The rows are grouped in 4 different ways at once. Each group adds its own fixed numbers to the row, and there is some noise. The rows also spread widely along 15 directions, which tell nothing about the answers.
Known rows, each followed by its group in each grouping:
[ -2  15 -10  24  -3 -12   7  -8 -11  18  18 -16 -54 -17  56   8   0  -9
 -14 -10  14   4  22 -16   8 -27  14  15 -23  33 -12  12  17 -41  -8  -8
   8  15   2  -8   1] => z863 Z z894 z391
[ 34   1 -23   5  30   9  -1  -2  58 -53   1  -1   4 -24  26 -56   6   9
   2  23  22   3 -12 -23 -10  -3  19  24 -32  -2  33 -21 -29 -20 -17 -40
 -26  28  43  19 -16] => z998 S z297 z510
[-47   8   6 -42  19  -2 -10  22  12  -1  -6  18  -1  -9 -14 -15 -22  27
  15 -20  12 -15   9   3 -15 -11  -2  14  15  10  -1  48 -38 -27  -1 -22
 -12 -37 -23  28   5] => z761 S z462 z206
[ 29  30 -15  26  63   4  18 -17 -10 -28  -4   6  -7  -5  17  -6   7 -26
 -18  48  -2 -46  -8  38   0   4  41  -7  -3  47 -12 -41  -4  49 -16 -33
 -18  32 -18  14 -47] => z863 F z310 z510
[ 10 -10 -12 -20 -18  11 -18 -22  78 -34 -33 -22  -2   2   2 -55   8   6
 -34 -21  20  -6 -26 -43  10  -1  21   6   1   6 -15 -12   7   2  -7  33
 -25   9  12  10 -17] => z761 T z386 z206
[-16  41   7 -12  12  16  21  20  54 -19   8  -3 -42 -10  31  -1  35  31
  -9 -35  11  18   0   0  13 -49   8 -17 -49  48  26   3 -53 -38  -6 -34
  26  23  -8  30   9] => z998 W z462 z391
[  7   5   0   9  21  17  41  15  13  -7  11   9  -9   6 -19 -37 -29   0
 -17 -31  -5 -11   5  38   5 -17  -9   1   7  16  -7 -26 -11  -4  -4  18
  18   0  -9  26 -11] => z761 T z894 z206
[ -5  52  -9 -11 -37 -12 -26  21  43  -6  22   1 -18 -11  -3 -13 -67 -19
 -18 -24  39  15  11   6 -40  10  31  23 -45  14   9  48 -22 -29  25  -9
  20 -16   5   6 -13] => z863 F z297 z510
[-13 -44  19   8 -17  -7  10 -19  16 -12   3  -1   9  -6 -16 -32  18 -20
  21   9  -6 -16  -5   2 -10   4 -12 -16  23 -23  -7  19  12 -36  -7  -6
   4 -11   1   9 -16] => z863 Z z386 z391
[ 16  13   7  36   0   9   1  15  15  17  22 -12 -31  35 -15   3   5 -32
 -16  -6   1   0  20   2  19   4   6 -12   1  12   5 -27  39   3   2 -11
  13  12  34  -3 -28] => z998 W z310 z391
[-38  30   4 -10 -38   2 -24  22  28  14  11   9 -13  20  12   1  32  34
  15 -69   6  18   6   0 -10 -21  21 -23 -21  25  17  37 -54 -40  17 -27
  16   1 -17   1   0] => z863 Z z386 z510
[-16   0   9  20   2  -5   2 -13  11   9  21   5   3 -10  -7 -35 -53 -49
  10  55  11 -10   8   9  -2  20  18   0   7   0 -13  48  18 -23  -1  -7
  -1 -20  16  -1 -17] => z761 F z462 z510
[  1  -7   6  35 -18  -1  25  -4 -32   6  21  -7   6  29 -14  24  38  -3
  10 -20 -26 -12  21  19  10  -3   8 -34  24   2  15 -37  15  13  -6 -19
  19  37  12 -15 -21] => z761 S z297 z510
[ -2  28 -27  19  29  14  -7  -1  45   1   4 -16 -22  -9  39 -33  23 -14
 -22  -4  21  -4 -16 -30  -2 -18  21  -9 -14  39 -21  -2   8 -42  -4 -27
 -18  22  12  -4 -20] => z863 W z310 z206
[-12  22 -20 -11 -46 -24 -16   3   2   2  15 -22 -21  -9  37  15  -9   1
 -30 -51  23   9  35 -18  -8  -5  15  16 -29   7  15  15   5 -24  18  -5
  19  14   3 -30  -6] => z761 F z462 z206
[-35   4 -28 -14   8   7   4  15 -23  20   1 -17  26   0 -11 -14   9   3
 -14 -43   6 -29 -11 -20 -19   1  -4 -22  56  13 -28  12  19 -32  27 -12
 -10   0  -6 -15 -16] => z761 S z297 z510
[ 15   5 -14  -9  28  12  -9  11  21   0 -17 -18 -16  11 -25 -26 -41  -4
 -45  -1  24 -28   1 -33  12  11  10  23  25  16 -26 -22  41  29   7  18
 -27 -11  22   8 -21] => z998 T z894 z391
[ 17  22  13  18  -6   8 -16  17  17 -23 -14  -2 -28  16 -32  47  33  17
   2  15  13 -18 -20 -26  -9 -20  33 -17  17  46 -13  -8   8  23 -12   1
 -17  26   0  52 -26] => z998 F z297 z391
[-44  33  -7 -11 -15  -7 -21   7  12  19  10 -11  -4   6   0  -6 -29 -18
 -19 -16  21 -10  15  -8   0  11  27 -11   2  24 -11  41   0  -6  27 -21
   7 -11   1 -28 -12] => z998 T z894 z510
[ -8  -8  13  -4  -2  -3  17  -9  26 -14   1   1   1   6  -9 -18   2  19
  -9 -24  -3 -11  17  -3   0  -5  10  -5 -12   3   8 -17 -22   4  -2 -13
   5   5   3  -2   7] => z863 T z386 z391
[-15  24   1  19  29   6 -19  22  -2  20   7  25 -24  21  -4  -5   5   6
  18 -24  -2 -16   5  21 -17 -12  19  -1  11  31 -13  17 -21 -14 -10 -21
 -16 -11 -24  22 -15] => z863 Z z386 z206
[-10   8 -29 -34  -7   7  -4  21  -9  12  -3 -13  -7 -10  30 -26 -22  36
 -34 -22  30   3   0 -36  31 -13   4  17  10  17   4  13   2  -5  35   3
 -15  -7  20   5 -19] => z761 Z z462 z510
[-36  40 -31 -41  -7  -3  -2   5  17   7  -1 -38 -18 -24  35  -5 -24  -4
 -59 -15  45  -7   1 -43  12  -3  16  -1 -15  35 -17  25  24 -14  45 -17
   3   0   8 -24  -9] => z761 F z297 z391
[  8  -9  25  25   9 -16  30   5 -44  10  19  -3 -29  17  -7  56  23  21
   1 -31 -21 -15  57   8   7 -15  -4   1   2  12  18 -42  16  17 -15 -17
  12  23   4  -1  14] => z761 F z386 z391
[  8   0  13  31  31 -11   6 -53  23  -9 -15 -17 -37  -1  20   1   8 -34
   1  19 -16 -32  24  -8  -7 -11  38   9  -5  19 -29 -19  32   3 -69  10
 -16  19 -14  -7   1] => z863 S z462 z206
[ 23  21 -36  11  18  21 -11  51 -11   4  12  -8  -5  -1  -9   3   4  28
 -23  -3  40 -13 -26 -50 -23 -15  11   4  32  37 -15 -16  18 -17  31 -18
 -33  18  36  28 -34] => z761 Z z297 z391
[  5 -12  -5   6 -39  -1 -11  -8   9 -21 -13 -24 -12 -14   6   8  27   3
 -15  50  31 -11 -37 -53  21 -11  26 -18  28  31 -22  11  33   5  14   5
 -21  23  26  26 -44] => z761 Z z894 z391
[ -1   2  32  15  -3 -10 -17  -2  24  15  14   1 -40  19 -15   8 -19 -17
  21 -33  -5   3  42  10 -21  -2   7  26 -15  -2   7  15   9 -28 -32   3
   3 -20   1  12  12] => z761 Z z386 z510
[ -3  19   2  44 -21  -6  13 -11 -22  13  24  37 -25   2  46 -32 -25   1
  25   7 -11  20   6  59  21 -14  39  11 -23  30   2  38 -55 -26 -17  14
  12   1 -23  16 -12] => z761 S z386 z510
[-15  20 -37 -25  44  20 -28  19  19   0 -20 -12   4   4 -10 -38   0  -7
 -35 -13  24 -38 -37 -21   5   8   2  -5  46  30 -35  14  20  -6  23 -10
 -37 -16  -5  19 -43] => z863 T z386 z510
[  8  11   0  20 -41  25   8  15  47 -12   7  13   6   9 -14 -46 -19  21
   6  10  17  23 -36 -14   8 -13  30 -16   1  22  -3  15 -30 -19   8  24
  -2  12  29  36 -19] => z761 S z297 z510
[  6  -6   5  12 -33  -9   4 -12   3 -20   7 -34 -48  11   8  37  58 -40
 -15 -13  -6 -10   7  20  38 -16 -14 -23   9  10  11 -26  54   7 -14  -3
  36  31  -3  16 -53] => z761 Z z894 z206
[-17 -15 -22 -25  58   5  -3  -5  38 -21  -3 -47 -24 -27  18 -17  38 -32
 -26  15  24 -23  -5 -48  36  -9 -42  -4  21  -1   0  -3  65 -46  -4 -54
 -20   4  39   9 -21] => z863 T z894 z510
[-26 -19  -8  16   1  -8  -7  -2   8  -6  22   4  -2 -13  11 -37  -1 -46
  15  51  10  -7  -9  12  20  16 -13  -7  22 -17   0  46  22 -44   4 -37
  -3 -16  22  11 -41] => z863 S z386 z206
[ 12  16 -22  26  49  19 -18  -1  21  -4   2   8  -2  22   2 -36  -3  -5
  -8  50  15 -20  -9 -16  20  15  42   3   3  24  -4 -22   2  31  -6 -40
 -46  13  36  -1 -31] => z761 T z297 z391

New rows. What belongs after each?
[ -8  34   5   8 -16   1 -19  20  34   4  24  19 -12  18 -14 -19 -52   3
  -2   2  24  11  21   6  -8  10  39  12 -30  16  14  21 -35   0  13 -15
   6 -12  20   3  -8] => z761 T z462 z391
[ 22  41  -9  27  42   8 -13  37  31  -2  17   1 -21  -7  -6  -2 -31   4
 -14   9  38  -7   3 -39 -48  -3  33  21 -15  42 -17   2   0 -24   3 -22
 -28   9  31  21   2] => z998 F z386 z391
[ 21 -41   7  31  25  -7   1 -34 -10  -3  -9  -2 -26   7  31 -15  26   2
  17  25 -16 -17  28 -16  32 -13  11  23  12 -13   6 -22  27   7 -51   3
 -33  15  15   3  -8] => z998 Z z462 z206
[ 11  23 -12  15 -13  13  -1  14  47 -20  22 -15 -13  -5  15 -16   1  -1
 -16  19  31  19  -7 -30  20 -13  18 -14 -20  24  21  -1  -3 -25  14 -20
   5  29  54  14 -24] => z761 T z462 z510
[-11  -3  26  13   0 -11  41  -9 -11  -4  10 -12   7 -18  -5  24 -11   9
 -10  29   3 -19  23 -23  -1  -8  20 -21   6  22   0  -2  10  16   7 -16
   2  20  21  -4  10] => z998 F z386 z510
[-19 -33   9  24 -24  -2  40 -35   3  -9   2  -4  23 -18   8 -34  17   2
   9  18  -8 -11 -14 -15  13 -16  11 -38  24  10 -17  13  -5 -27  -3   4
   1  21   6  -6  -1] => z863 T z894 z510
[-27  -8  -8  -3   5  -6  19 -12  14   6  14  -7  -8 -27  26 -44 -21 -20
  -7   2  14  -2   6  -9  -1  -5  -9   4  -1  -4 -17  34   4 -65   6 -11
   7 -17   5 -11   2] => z863 S z310 z391
[-11  22   0  -3 -13  20 -23  13  63   6  -3   5 -24  23 -15 -35 -15  17
  -1 -56  15  14  -5 -21 -14 -17  20  10 -13  18 -14  21 -26 -42  -8  23
  -6 -12  -2  19  13] => z761 T z297 z391
[ 22   2 -25  21  15  -6  17  -5 -33 -26   5 -14  -5 -19  27  13  40   1
 -20  35   8 -26 -16  -4  11 -10  14  -7  16  30   2 -33  15  16   5 -39
 -16  43  15  11 -48] => z761 W z297 z391
[-11  24  20  28 -11 -10   5   2   3  15  13   4 -19  -1  10  27 -17  29
   8   7   7   2  25 -35 -14 -18  48  -1 -15  42  -7  16 -20  -6 -11 -13
 -12  15  18   0  21] => z863 S z386 z510
[-14   1   4 -26   3   3   5   8  20  -9   9  -9  -6   7 -11 -16  -7 -16
 -20   2  14 -12  11  12  19  13  -9  -6  -2  -5  17  -7  11  10  25 -31
  14 -14  15   2 -31] => z761 Z z310 z391
[-34   5   7  26 -61  -7  -5  -1   9  27  34 -18 -21   5  14  12  17 -20
   7 -32   5  22  18 -16  12 -18  -1 -34   2   5   4  46  15 -74  12  -4
  36  11  17 -17  -2] => z863 T z462 z510
[-17  69 -16 -10 -20   5 -30  28  36  14  10 -19 -26  -1  12  15 -34   2
 -34 -23  44  10   2 -39 -19 -10  47  -2 -26  57 -16  37  -5 -19  28  -2
   2   7  10  -1  -5] => z761 F z462 z510
[-18   8 -14   6  64  37  -8  50  36  36  23  22 -13  33  -6 -57 -13  41
  17 -44   7  19  25 -25  24 -16 -14  17   0   9  17   4 -23 -50   0 -40
 -31 -21  43  12  28] => z761 T z894 z510
[ -9  16 -27  19  17   7 -32   5  20  32  16   6   9  23   9 -61 -45 -22
  -3   6  15  -2  19 -15  -1  29  35  12  -6  -2  -7  22  10 -12  13 -22
 -25 -14  30 -36 -12] => z863 F z462 z510
[-10 -10  29   5 -36  12  15 -14  30  -8  -4   1   4  30 -23 -11  14  13
   6  11 -10  -3   4   0  26  -3  32 -36  -2   8  10 -18 -10  39  -1   4
  12  15  12   3 -14] => z761 Z z462 z391
[-14  30 -16   2 -28 -16 -51  11  -9  29  14 -21  -8  23   9  22  -5 -20
 -19 -20  25 -11  29 -28 -12  25  39  -1   4   9   3  16  25  11  32 -33
  -8   3  22 -45 -32] => z998 Z z310 z510
[-10   5   3 -11 -21 -20  19  20 -46  -8  15   7 -14 -20  -2  38  -2  27
   1 -35   8 -10  17  21 -21 -22 -11  12   8  16  12  19 -21 -24  14 -11
  19   0 -26  29  -5] => z761 F z297 z391
[  2  49 -22  35  31   2 -25   9  26  18  43   2 -47  17  46 -33 -11 -64
  -1 -10   8  12  27  48   6  13  17  12 -48  14  21  11   2 -37  -5 -52
  19  -1  10 -16 -34] => z863 Z z386 z510
[  5   8 -18  -1  20  30   0  13  48 -11   3   1  18  26  -8 -58  30   5
   3 -51  -4  -6 -10  10 -12  -2  10 -22  -3   6  13 -32 -27 -11   2 -20
   1  17   2  -2 -20] => z761 Z z462 z510
[-14  19  -7   1  14 -10 -34  -6  21  -1   3  22 -19  10   7 -26 -27 -18
   4   6  12 -13  17  30   0  10  27  25 -15   5   2  29 -26  -1 -10 -24
 -15 -25 -15   5 -26] => z863 T z310 z206
[ 15  30 -25  18   1  23 -25  21  45   3  10  -7 -44  26  31 -18  34  23
 -13 -51  19  25  -2 -30  20 -31  18   5 -25  32   8 -16 -13 -43  -9   1
  -7  26  19  14  -5] => z761 T z462 z391
[-16  17   5   1 -14 -13 -56   6  -2   8   0  12 -37  21 -12  21   6 -16
  19  -7   9 -12   6  17   6  -1  13  10  19  14  -4  51  -1 -19  -9  -9
 -13 -25 -21  32 -36] => z863 T z310 z510
[-24  22   8  28   9  12  18  18 -19  39  16   2 -15  30 -24  19 -14   1
  -4 -14  -9 -13  21   0   7 -11  15 -20  31  31 -22  -6  22   7  -2   2
   3   4   6  -2  -4] => z761 S z297 z206
[ -7  41 -22  15  -6  11   7  27  31 -27  36 -17   2 -21  15   1  16 -25
 -21  52  44   5 -26 -18  -1  -2  21 -45 -18  42  10  12   0 -25  43 -60
  18  39  42   8 -45] => z761 F z462 z391
[-12  39   0 -18  16  14 -14  11  53  10 -11 -13 -39  26 -15 -22 -28 -15
 -35 -39  11 -11   3  -4   5   4  19   6  -8  30 -25  -2  16   5  -3  14
   3 -20  -8   9  -9] => z863 S z386 z391
[ -4  34 -49 -45  13   9 -43 -11  88 -29 -20  -5  -8  -5  77 -81   6  37
 -29 -35  38  20   2 -41  12   1  53  36 -82  15  27   0 -62  -7   8 -39
 -32  13  11 -29   6] => z761 F z462 z391
[-12 -37  28  22 -30 -28  29 -22  10  -3  33   4   1 -18  13 -21 -33  -6
  14  38   2  16  49 -11  12  12   4  11 -35 -33  33  19  -1 -23   2 -33
  11  -4  48 -24  20] => z863 F z386 z391
[ 29  -5 -14  65 -23 -14   4  29 -49   1  43  19 -22  -4  42  23  35  36
  35 -10   1  26  21  -2   1 -31   9  12  -4  13  38  -3 -29 -50 -10 -34
  -1  44  35  16 -11] => z998 S z894 z510
[ 20  16  -2  25 -57 -11 -24  22   4 -16  16  16 -17  -6  12  12 -24  31
   9  37  34  30  -1 -23  11  -8  40  20 -23  16  30  38 -28   0  16  -6
 -12  15  42  36 -24] => z998 F z297 z510
[-43   7  15   1  -9  -3  -8   4  -2  20   7 -10 -32  24   7  21  25  -6
  -1  15   0  -1  15  -8  57  -3   6 -28  15  18   2  25  23   1   8 -28
   6  -3  13   0 -16] => z998 S z386 z391
[-20  20  -9   4 -58  -6 -36   4  18   3   6  -1 -21  15  42  14  42  35
   6  -1  21  32   0 -35  44 -18  40 -18 -22  25  27  30 -29 -14  18 -34
  -7  23  28  -2 -22] => z863 S z310 z510
[ 17  25  -4  -7  17   6 -16  19  41 -13  -3   4 -24   2 -15 -33 -37 -17
 -18 -23  22 -16  -8  12 -39   6  16  27 -10  17 -15   6  -8  -9  -2  11
  -4 -20 -12  28 -21] => z998 Z z386 z391
[ -3 -30 -12 -10 -29   9 -31  -1  36   3 -14  -2  14  41 -18 -62  -7  10
  -6 -17   8   5   6 -31  30  29  12  12  11 -37  11   1  18  18  16   8
 -25 -16  34 -17 -16] => z998 F z297 z391
[-28   0  30   4  -8  -4 -11 -29  10   8  -2 -10 -37  24   8  25  41 -27
  18  16 -14 -10  18  12  44 -10  15 -26   6  16   3  15  20   8 -23 -18
   5   2 -10   7 -22] => z761 Z z310 z510
[-38   2  12   8 -11   1  10  -4 -24  34  -3   8 -23  17  19  10  22  39
   9 -16 -13  -2  13 -12  40 -29  18 -15  10  31  -8  23 -14  -6  -2 -11
  -6   0 -12   1  10] => z863 W z297 z391
[-23   6  -2 -10  20   3 -11   5  19   5  -4 -11 -56  -8  37 -16  20 -10
  -9   7  12   4 -10  -7  50 -22 -13   9   1  26  -5  41  17 -45  -7 -13
  -7 -15  -1  35 -19] => z998 W z386 z391
[ 21   7  24  31 -28   5  25  27  -9  10  27  -1 -50  14  -9  32 -10   5
  -6 -11   4  21  25  11  35 -27 -10  -1  -3  18  18  -4  18 -13   3  25
  28  12  24  42 -12] => z998 F z310 z510
[-41  -4  14 -13  13  -6  35 -26 -19  11   4   3  15  11  -5 -31 -33 -25
  -6  13 -23 -27  33  48  39  22   8 -16  11 -11   8   3   2  42   4 -21
  19 -16 -10 -29 -13] => z998 S z297 z510
[-18 -20  10 -17 -45 -10 -11   1  34   6   2   4  -2  -6 -21 -52 -51 -19
  -3 -40  13   2   4   6 -30   9 -10  21   9 -27 -14  49   4 -49  11  34
  12 -47 -10   8  -9] => z863 Z z386 z206
[-49  39 -26 -30  41  12 -32  22  41   8  11 -19   3   1   1 -22   6 -44
 -23   1  33 -26  -4 -12 -17  18   5 -25   8  20 -13  24  20 -24  35 -73
  -9 -13   9 -22 -39] => z761 Z z310 z206
[-60  -2  14  -3 -31 -10 -10 -18  19  33  -7  -2  -1  -3   1 -20  -5   9
  17 -35   1  -5   5 -35 -28 -13  23 -11   9  12 -35  68 -11 -62  -5   2
  -6 -24 -22 -20  30] => z863 W z297 z391
[ 21   5 -23  18  55  22  30  -7  11  -1   6 -13   3  26   7 -42  28 -17
 -25 -52 -18 -30  19  21  -8   5   8 -12  -5   1   4 -82  13  20  -9 -26
   8  32  -1 -36 -13] => z998 Z z297 z391
[-10 -31  23  24  19  -4  39 -43  16  -2   7  11  -2   2   4 -45  -8  -8
  19   6 -25 -13  30  16  11  -5   6   1 -13 -17   5  -8 -13 -16 -37  -9
   3  -1  -1 -14  23] => z863 T z297 z391
[-15   3  40  -7  -3  -5  14 -20  59 -15  -5  -8 -36 -11 -26 -13 -56 -31
  -9  15   9  -9  19   1  -1 -10   6  13 -13   3 -13  30  12 -10 -31  30
  13 -25  -2  29   9] => z998 T z297 z206
[-16   7   3   4  12  31  20  16  22  13  14  12 -11  46  -5 -44  15  -3
  -3 -31 -20  12   6  46  62  -1  -7 -30  -1  10  20 -14  -8   8  12  -8
  22  -1   3  11 -21] => z761 F z386 z510
[ -2  18 -15   3   7   5 -21  15   1  21   3 -21 -20  16  -5   8 -14  -8
 -27   5  19 -12  12 -37  21   6  16   1  19  21 -13   4  49  10  15  -7
 -18   2  29  -3 -23] => z863 F z462 z510
[-23 -14  -8  -8  -1   2  21  -3 -16   6  -2  -4  12  16   0 -10  28  12
 -10 -54 -19 -20  20  10  13  -8  -7 -21  21  -1   3 -21   4   3   5  -3
  11  11 -19 -19  -6] => z761 F z462 z206
[ 10  16 -19  17 -21  -4  -9  -9  17 -17  24 -16 -26  -2  40  -7  23 -28
 -17   3  18  13   6  10  30  -4  13  -6 -26  12  24  -3   3 -23   6 -26
  15  29  25  -4 -39] => z761 T z310 z510
[ 26   6  -7   5  30   1  25  47 -14 -14  26 -15 -46 -18   0  31   8  13
 -25 -19  21   1  14 -10   4 -27 -40  20   3  22  15 -24  30 -37   9 -17
   8  13  28  51 -12] => z761 F z386 z391
[ 10  27 -41   3   6  19  10  -6  32  -8  -7  -9   1  -7  43 -65  -2   3
 -35 -35  14   0 -25  -5   1 -12  31  -5 -20  34 -17  -7 -20 -22  10  15
   0  23 -12  -8 -17] => z863 F z462 z510
[ 43  -2  22  49 -51 -18 -16   5  -4 -18  16  10 -47  19 -11  44  15   0
  19  18   3  11  15  10   4 -10  23  16  -9   7  18  -9   4   0 -24   7
   6  20  19  42 -36] => z863 S z310 z391
[ -4  27  35  34 -12  -6  28   3 -10  26  23  12 -44  10  -6  12 -73 -11
  -6  23   4   1  39  24   4  -8  40  10 -19  35 -14  15  -2  21  -6  20
  22 -10   0   7   4] => z998 Z z894 z391
[ 12  20   4   5   6   0  52  12  -3  -2  20 -33 -38 -19   4  34 -17   3
 -59 -11  21  -8  26 -24  13 -29 -10  -7 -10  33  -5 -41  35  -7  18   2
  27  25  30   7  -1] => z863 T z310 z391
[-19  49  39  -2  12   6  -8  13  76  -8  11   6 -51  26 -22   9  -9  -4
   5 -52   0   6  34  25 -18 -15  22  -2 -55  29  15   9 -42 -18 -27 -16
  31  -8 -18  20  24] => z998 T z386 z391
[-10 -15  27  11   7 -29  34 -20 -32  -5  23 -24 -16 -19  -3  32 -13 -50
 -15  55  -7 -29  36  21  25  13 -15  -7  15  -2  14  -3  55  18  -2 -39
  17   2  25  -3 -30] => z761 W z386 z510
[ 13 -15 -16  18 -13 -17   5   2 -49   3  14  15  19   5  18  -2  14  33
   4  -7   0 -17  23   2 -12   5  25   7   5  -2  18 -24 -24  18  18 -34
 -15  18  10 -24 -22] => z863 Z z310 z391
[-14   6  23   8 -29   6  12  -2  21  13  16  21  -9  28 -10 -29 -24   6
  20 -32 -15  15  27  39  11  -5  20  -3 -22  -3  23  10 -38   2  -4   4
  25 -10  -6   3   2] => z761 Z z297 z510
[-12   9   0  40 -30  -5 -48  23   8  26  33  10 -29  25   4   5  -1  -7
  21  24  27  24  16 -32  19   4  22   4   1   5   9  48   5 -43  12 -27
 -16  -6  49   1 -18] => z998 T z310 z391
[-26  24   9   9  -2   8  -2   0  12  14  15   2 -18   4   6 -14 -14 -25
   9  15   6  -3  -2  19   8  -9  22 -20   2  30 -11  40  -7 -21   0  -7
  12  -7  -8  10 -22] => z761 Z z462 z510
[-14  10  13   3  13  19  26  15  20  -4  15  -1 -16  11 -14 -20  12 -24
  -6   4  -8  -4 -14  43  40  -9 -19 -31  14  22   7   2   8  -9   7 -16
  25  -2   2  39 -37] => z761 W z386 z510
[-30  25  13   5 -28  -4  32   6  -7   6  26  25 -13  16  13  -7 -12  14
   9 -14 -14  14  28  60  30 -10  19 -17 -35  12  33   9 -55   8  12 -30
  45   2 -13  -3  -8] => z863 S z297 z391
[-13  31  -4  29  34  28  22   8  39  10   9   2 -14  31  21 -21  40  25
   2 -34  -9   5  13 -11  12 -24  37 -33 -29  44   5 -40 -32  -3 -14 -37
   3  40  10 -22  18] => z998 S z894 z391
[  0  31 -37 -19  -7 -11 -32  29 -40   6  -4  -7 -26   8  15  24  -7  17
 -33 -24  26 -18   3  -7  10   1  18  27  19  25  -2   5  10  22  26 -11
 -14   0  -6   7 -42] => z998 S z297 z391
[-36  23   6   1 -16  -5 -18  24 -27   8   7  23   4  23 -28  21 -10  -8
   8  24   3 -25   1  41  13  10  24 -28  32  25   1  42 -12  37  26 -22
   7 -12 -23  18 -51] => z998 F z462 z206
[  5   6 -41  34   1  13 -22  19 -20  26  22   2 -10  29  36 -38  10  -9
  -9  17  14   6  -2  -8  43  12  20  -4  12   5   8  -3  20   1  29 -31
 -17  13  40 -19 -48] => z998 Z z297 z391
[ -9 -10 -10 -35 -20 -34 -10  -2 -53  -6  -3 -19 -19  -7  15  35  12   6
 -20 -29  -1 -21  32  18  28   2 -20  28  17 -10  32  -1  22  21  11 -27
   5  -4  -7   4 -36] => z761 W z297 z510
[  5  -9 -26 -13 -19   4   2  23   8 -20   1 -13  15   9  -8  -6  53  37
 -14 -74   7  -7  -5 -20 -16 -11 -13 -13   8  -6  20 -34  -8 -19  26 -26
   5  27   7   1 -17] => z863 F z297 z391
[ -8  34  -7 -16 -29   3 -36  28  28  11   2  16 -20  23 -12 -29 -61   8
 -10 -30  24  14  11  14   4  11  31  30 -17  20   2  39 -24   9  20  15
  -2 -32  -3  18 -16] => z761 F z894 z510
[-19 -16   8 -20 -40 -22  19 -48  -4 -17 -13 -24 -12 -20  34  -9   2  -9
 -27 -14  -4 -12  10   7  33  -8   7  -3   0   5  -4  13   4   1  -5  28
  16   7 -21 -10 -10] => z761 T z386 z510
